There are 4 ways to turn a row about zero (a turn may also mirror it). The second row of each pair is the first, turned, with some noise. The first 36 pairs use one turn. New pairs use 3 turns, one after the other, and a turn may come again.
Some pairs, each with its turns in order after it:
-1.94; +1.70; -3.23; -0.45; -1.22; -3.00; -1.48; +0.45
+1.34; -0.95; -2.59; -0.28; +3.11; +2.76; +1.71; +1.02
J785

+0.03; -0.73; +1.38; +2.05; +1.48; -0.33; -0.29; +0.86
+1.92; +0.63; +1.59; +0.78; -0.78; +0.18; -0.21; -1.04
J785

-0.41; +1.36; +0.55; -2.67; +1.95; -0.69; -0.61; +0.64
-1.20; -0.25; +1.16; +0.19; +2.07; -0.37; +1.98; +1.27
J697

+0.11; -0.26; +0.60; -0.04; -1.70; -0.97; -0.10; -0.50
-0.50; +1.78; -0.50; -0.64; +0.63; +0.49; -0.61; +0.29
J785

+0.24; +0.27; +2.99; -1.85; -4.21; +0.29; -1.18; +0.88
+1.18; -2.88; +1.15; -0.62; -2.80; -0.45; -1.65; +3.05
J453

-1.60; +0.83; -0.24; -1.03; -0.86; +0.40; -4.47; -0.17
+2.29; -0.55; +0.17; -2.72; +1.23; -2.63; +1.05; +1.65
J697

+2.17; -1.09; +1.33; -3.06; +3.24; -3.70; -0.30; +0.64
+2.53; -2.79; +2.24; +1.98; +2.02; +0.30; +2.96; -2.48
J453

-0.61; +1.73; +0.49; -0.32; +0.07; +1.07; -0.56; -0.65
-0.01; +0.38; -1.50; -0.11; -0.46; -1.56; -0.66; +0.44
J644

-0.17; +2.17; +0.75; +0.17; -2.31; -0.72; +2.09; +2.59
+1.16; +0.11; +2.92; +2.21; -2.06; +0.89; -0.39; +1.48
J697

+1.06; +0.70; -0.50; +1.13; +0.42; +2.15; +0.03; +0.17
+0.58; -0.48; -1.92; +0.74; -0.29; +0.96; -0.49; +0.99
J697

+0.88; -0.30; +1.04; -1.33; -1.18; +0.83; +0.54; +0.57
-0.79; +0.85; -0.13; -0.15; +0.60; -0.62; +1.91; +0.89
J644

-0.42; -0.46; +0.16; -0.99; -0.39; +2.24; -0.50; -0.49
-0.67; +0.97; -1.15; +1.30; -0.85; -0.74; +1.21; +0.30
J644

+1.52; -0.73; -4.28; -2.96; +0.49; +4.47; +0.31; -1.46
-5.65; -1.11; -0.41; +0.74; +0.73; +4.03; +0.61; +0.49
J453

-1.15; +0.52; -2.23; +1.91; -0.38; -4.47; -4.47; -0.57
+1.61; +3.07; -0.04; -2.28; -1.95; -4.42; +3.51; -0.79
J697

-0.61; -2.15; +3.86; -2.53; +0.19; +2.49; -1.84; -1.94
-0.86; -3.05; -1.07; +3.20; -1.51; -1.86; +1.63; +2.99
J453

-0.92; -1.97; +0.03; +1.47; +0.28; -4.24; +1.88; +0.16
+1.60; -2.75; +3.54; +0.44; +1.55; +1.43; -0.73; -0.03
J644

-1.59; -0.75; -0.66; +0.02; -0.55; +0.73; +1.15; +0.01
-0.32; +0.12; +0.21; -0.47; +0.64; -1.12; +1.88; -0.07
J785

+0.20; +2.26; -0.20; +0.04; -1.47; +3.29; -0.39; +0.05
-0.63; +0.76; -2.80; -1.10; -1.92; -1.43; +0.86; +0.88
J644

-0.11; +1.00; +0.90; +0.51; -1.43; +0.81; +2.88; -0.43
+0.97; -1.76; -0.45; -0.98; -0.26; -2.05; +1.95; +0.73
J644

+1.60; -0.58; -0.82; +0.60; -0.18; +1.22; +3.18; -0.85
-0.36; -0.81; -1.26; +1.56; -0.99; +2.71; -0.86; -1.47
J697

-0.56; -0.04; -0.75; +1.61; +0.96; -1.45; +0.49; +0.71
+0.26; -1.87; +0.60; -0.55; +0.27; +1.18; -1.36; -0.60
J644

-0.32; -2.10; -0.69; +0.71; -0.37; +2.99; +0.77; -1.02
+0.20; -1.14; -1.83; -1.47; +0.09; +1.79; -2.12; -0.89
J697

+0.01; -2.83; -2.58; +0.73; +1.27; +0.23; +0.35; -1.84
+0.90; +0.20; -2.75; +1.25; -0.70; -2.34; +1.47; -1.34
J785

-3.49; +0.96; +1.52; -1.23; +3.50; +2.08; -2.00; -0.09
+0.29; -3.23; +3.27; +2.39; +2.53; -1.50; -0.34; -0.59
J785

-0.07; -0.68; -0.26; +1.79; +4.47; -0.25; -0.52; -0.29
-0.10; +0.71; -1.92; +1.11; +2.88; -1.89; +1.50; -2.25
J453

+0.22; +0.09; -0.29; +1.93; -4.47; -1.80; -2.54; +2.62
-0.80; +2.93; -0.18; -0.20; +1.03; +5.42; +1.10; -1.13
J785

+0.85; -0.72; -0.11; +1.61; +0.38; -0.20; -2.82; +0.38
-0.18; -1.08; -0.88; +0.66; +0.87; -1.44; -2.07; -1.48
J453

+0.43; -0.05; +0.16; +0.40; +1.88; -0.04; +0.36; -0.47
-1.30; +0.97; -1.08; +0.58; +0.70; +0.31; +0.55; -0.22
J697

+0.64; +3.74; -0.35; -1.24; -0.52; +1.54; +0.85; +0.18
+2.27; -1.00; +0.13; +2.13; +0.92; +1.45; +1.17; +1.88
J697

-0.03; +1.14; -0.64; +0.35; +3.99; -0.15; +0.17; -0.15
+2.56; -2.89; +0.12; +0.82; -0.64; -0.88; -0.53; +0.10
J785

+0.05; +0.51; +0.08; +0.76; +0.65; +1.33; -1.31; -1.17
-1.14; +0.17; -0.90; +0.81; +1.19; -0.81; -0.77; +0.88
J453

+0.34; -0.94; +0.48; +0.12; -3.53; -0.77; +0.79; +0.19
-1.47; +2.91; -0.40; -1.34; +0.09; +0.54; +0.65; +0.40
J785

+1.03; +0.37; -0.51; -0.34; +0.63; +2.89; -0.11; -0.13
-2.35; -0.67; -0.78; -0.55; +1.04; +0.36; +0.46; +0.91
J453

-2.95; -0.73; +1.53; +0.74; -0.38; +0.96; -1.76; -0.46
-0.79; -0.31; +0.66; +2.31; -2.00; -1.30; -1.34; +1.50
J644

+0.93; -1.91; +1.92; -0.94; -0.02; -0.54; -2.73; -0.07
-1.51; +2.61; +2.16; +1.17; +0.12; -0.05; -0.41; +0.29
J644

-1.84; -0.48; +0.31; +2.13; -0.31; -1.23; -0.14; -1.12
+0.88; +2.06; -0.46; +1.09; -1.06; -1.67; -0.90; -0.58
J453

New pairs. What belongs after each?
+1.18; -0.33; +1.46; +0.12; +2.92; -0.81; +1.27; -2.22
+0.93; -0.95; -2.53; -2.05; -0.13; +0.06; -2.25; -1.38
J697 J453 J644

+0.11; -1.49; +0.24; -0.17; +0.67; -0.01; +2.69; -1.94
-1.33; +0.51; +0.13; -1.51; -1.53; -2.25; -0.66; -0.99
J453 J697 J644

-0.75; +0.59; -4.47; +0.14; +0.87; +0.75; -0.18; +2.30
+3.05; -0.10; -1.16; -2.52; -2.41; +1.90; -0.56; -0.86
J453 J644 J644

+0.25; +1.78; -1.14; +0.10; +0.31; +0.34; +0.28; -1.57
+1.54; +0.13; -0.70; -0.63; -0.66; +0.76; +1.61; -0.97
J785 J785 J785

+0.11; +0.07; +0.29; -0.47; +1.52; +0.49; +0.98; -1.66
-0.38; -2.21; -0.28; -0.39; -0.26; -0.36; +0.66; -0.06
J697 J697 J785

+1.51; +0.42; -2.69; +0.42; -0.32; -1.38; +0.30; +2.37
-1.77; -3.38; +0.82; +0.19; -1.04; +0.98; -0.21; -0.25
J453 J453 J644

-0.66; -0.65; -0.07; -0.38; -1.65; -0.50; +1.62; +2.17
+1.71; +0.80; -1.94; +0.64; -0.67; +1.75; -0.19; +0.13
J453 J785 J453

+0.12; +0.64; +0.61; -0.83; +1.00; +3.92; +2.59; +1.44
-1.74; +3.52; -0.56; -2.59; -1.25; +1.66; -0.51; +0.26
J785 J453 J785

-0.26; -0.51; -0.28; -0.49; -0.07; +1.41; +1.68; +1.64
-2.06; +0.01; +1.10; -1.21; -0.20; -0.57; +1.24; -0.60
J453 J453 J785

+0.74; -0.98; -0.14; -0.06; +1.38; -0.19; +0.39; +0.15
+0.52; +0.50; +0.62; -0.76; +1.41; +0.79; -0.55; +0.01
J453 J785 J644

-0.89; -0.56; -2.81; -1.35; +0.58; +2.34; +0.50; -2.02
-0.24; +2.17; -2.76; -0.49; -1.76; +0.66; +1.83; +0.39
J697 J453 J453

+0.68; -0.62; +1.42; -4.47; +0.03; -2.94; +2.11; +0.89
-0.12; +2.83; +1.74; -0.76; +1.36; -0.71; +1.28; +4.50
J453 J453 J785

+2.66; +1.34; -2.04; -1.48; -0.26; +0.47; -1.66; +1.23
+0.23; -2.04; -0.25; +2.90; +1.41; -0.62; +1.11; +1.71
J453 J697 J785

+2.17; -0.14; +1.74; +0.46; +3.51; -4.47; +0.78; +2.32
-1.51; -0.31; +5.29; -0.57; -1.09; +0.27; -3.59; -1.57
J644 J785 J644

-3.81; +1.90; +1.33; +0.63; +0.37; -1.94; -1.58; -1.10
+0.52; +2.70; -1.82; +0.70; -2.88; +0.19; +2.74; +0.45
J453 J785 J644

-0.12; +0.49; -2.10; -0.14; -0.48; -0.61; -1.01; +0.09
+0.53; +1.05; +0.52; +0.02; -0.05; +0.50; -2.15; +0.45
J453 J644 J453

+0.56; +1.60; +2.59; +0.63; -0.08; +0.68; +1.81; -0.28
-0.11; +1.21; +0.15; -2.04; -1.58; -1.24; -1.89; -1.15
J644 J453 J785

-0.25; +1.80; -2.16; +0.14; -0.02; +0.05; +1.23; -0.17
+0.53; -0.13; +0.02; +2.68; -0.25; -0.84; +1.36; +0.14
J785 J697 J644

-0.72; +0.47; -0.85; -0.25; -0.62; +2.18; -1.48; +0.03
+0.45; -0.14; +2.36; -0.72; -1.40; +0.15; +0.24; -0.82
J785 J644 J644

+0.33; +1.81; +0.05; -1.85; -0.36; +4.47; -0.15; +0.52
-3.56; -0.41; +2.70; +1.48; +0.52; -0.18; +1.27; +1.60
J453 J697 J785

-2.35; -0.11; +1.52; +0.05; +1.79; +1.85; +1.39; -0.51
-1.14; -0.70; +0.40; +0.45; +1.06; +1.38; +1.26; +3.21
J453 J453 J453

+0.31; -1.71; -1.82; +2.10; -0.49; -1.44; -0.21; +0.02
-0.16; -0.17; -2.31; +1.66; +1.13; +1.28; -1.11; +0.00
J697 J785 J644

-0.21; +3.77; -0.64; -2.74; -2.56; -2.74; +1.23; +1.54
-0.73; +1.73; +2.68; -0.17; -1.63; +1.12; -5.00; -1.17
J785 J785 J697

+1.06; +0.74; +0.61; +0.41; -0.61; +1.51; -1.14; -0.04
-0.01; +0.68; +0.90; -0.69; -1.29; -0.59; -1.20; +0.30
J644 J697 J785

-2.00; +1.56; -2.70; +4.47; +2.27; +4.47; +1.95; +0.06
+1.71; -1.08; +0.39; +6.38; -2.39; +0.32; +3.60; +1.00
J697 J785 J644

-0.91; +0.75; -0.15; +0.44; -2.66; -4.47; -0.01; -2.18
-0.57; -2.58; +3.30; +1.08; -0.71; +2.98; -1.23; +1.37
J644 J697 J644

-0.23; -4.29; +4.47; +2.35; -1.75; +0.61; +1.06; -4.47
-2.88; +0.69; -3.80; +3.59; -0.17; -3.48; -0.05; +4.18
J785 J453 J697

+4.36; -4.12; -1.62; -1.48; -0.19; -0.09; -2.00; -0.05
-0.59; -1.12; +5.29; -2.73; -2.21; -1.79; -0.23; +0.39
J453 J644 J644

-0.01; +1.67; -2.42; -0.43; -1.15; -0.66; +1.76; +2.02
+1.80; -1.71; +0.36; -0.20; -2.57; +2.26; +0.39; +0.41
J697 J453 J453

+1.01; -2.63; -1.62; +0.45; -3.12; -1.21; -0.34; +2.41
-2.47; -0.94; +0.68; -0.52; -3.65; +0.76; -0.43; -2.48
J785 J697 J785

+2.44; +0.76; -0.59; -0.03; +0.35; +2.06; -1.40; -0.96
+0.01; +0.89; +0.75; -1.11; +1.11; -2.90; +1.03; -0.94
J453 J785 J453

-1.12; +0.62; -0.71; -0.75; +2.67; -0.66; -0.07; +1.09
-1.04; +0.79; -0.22; -2.77; +0.69; +1.38; -0.57; -0.40
J785 J785 J785

-1.32; +1.88; +2.42; +1.76; +1.57; -0.08; -0.21; +1.26
-2.35; +0.93; +1.37; +0.00; -0.07; -1.74; -2.73; -1.03
J644 J453 J453

-3.77; +1.44; -3.71; +0.13; +0.64; +0.81; -0.99; -1.73
+1.45; -1.78; -0.75; +0.16; -4.66; +1.58; -1.06; -2.14
J697 J785 J453

+0.27; +0.53; -0.61; -1.15; -2.14; -0.92; +0.20; -1.16
+0.31; +0.09; -1.73; -1.95; -0.91; +0.81; +0.60; +0.83
J785 J644 J697

-4.47; -0.13; +1.21; +0.15; -3.85; -4.47; -0.05; -0.14
-0.39; +0.81; +1.10; -1.55; +5.44; -0.47; -4.31; +1.03
J697 J644 J644

-0.50; +0.68; -0.45; -0.75; +0.19; -0.46; -1.83; +0.24
+0.26; +0.99; +0.06; -0.71; -0.01; +0.96; +1.41; -0.82
J785 J453 J697

-0.26; +1.04; -0.11; -0.61; -0.25; +1.86; -1.44; +2.06
-1.11; -0.78; +0.98; +1.20; +0.01; +0.48; +0.39; +2.72
J697 J697 J644

-0.34; -4.47; +1.85; -0.21; +0.95; -1.59; -1.74; -1.60
+1.30; -0.63; -1.35; -4.23; -0.75; +3.34; +0.06; -0.02
J785 J697 J785

+2.99; +0.14; -0.28; +0.61; +1.00; +0.53; +0.39; +1.90
-1.08; +1.82; +0.73; -0.73; +0.21; +0.54; +2.36; +1.47
J697 J785 J453

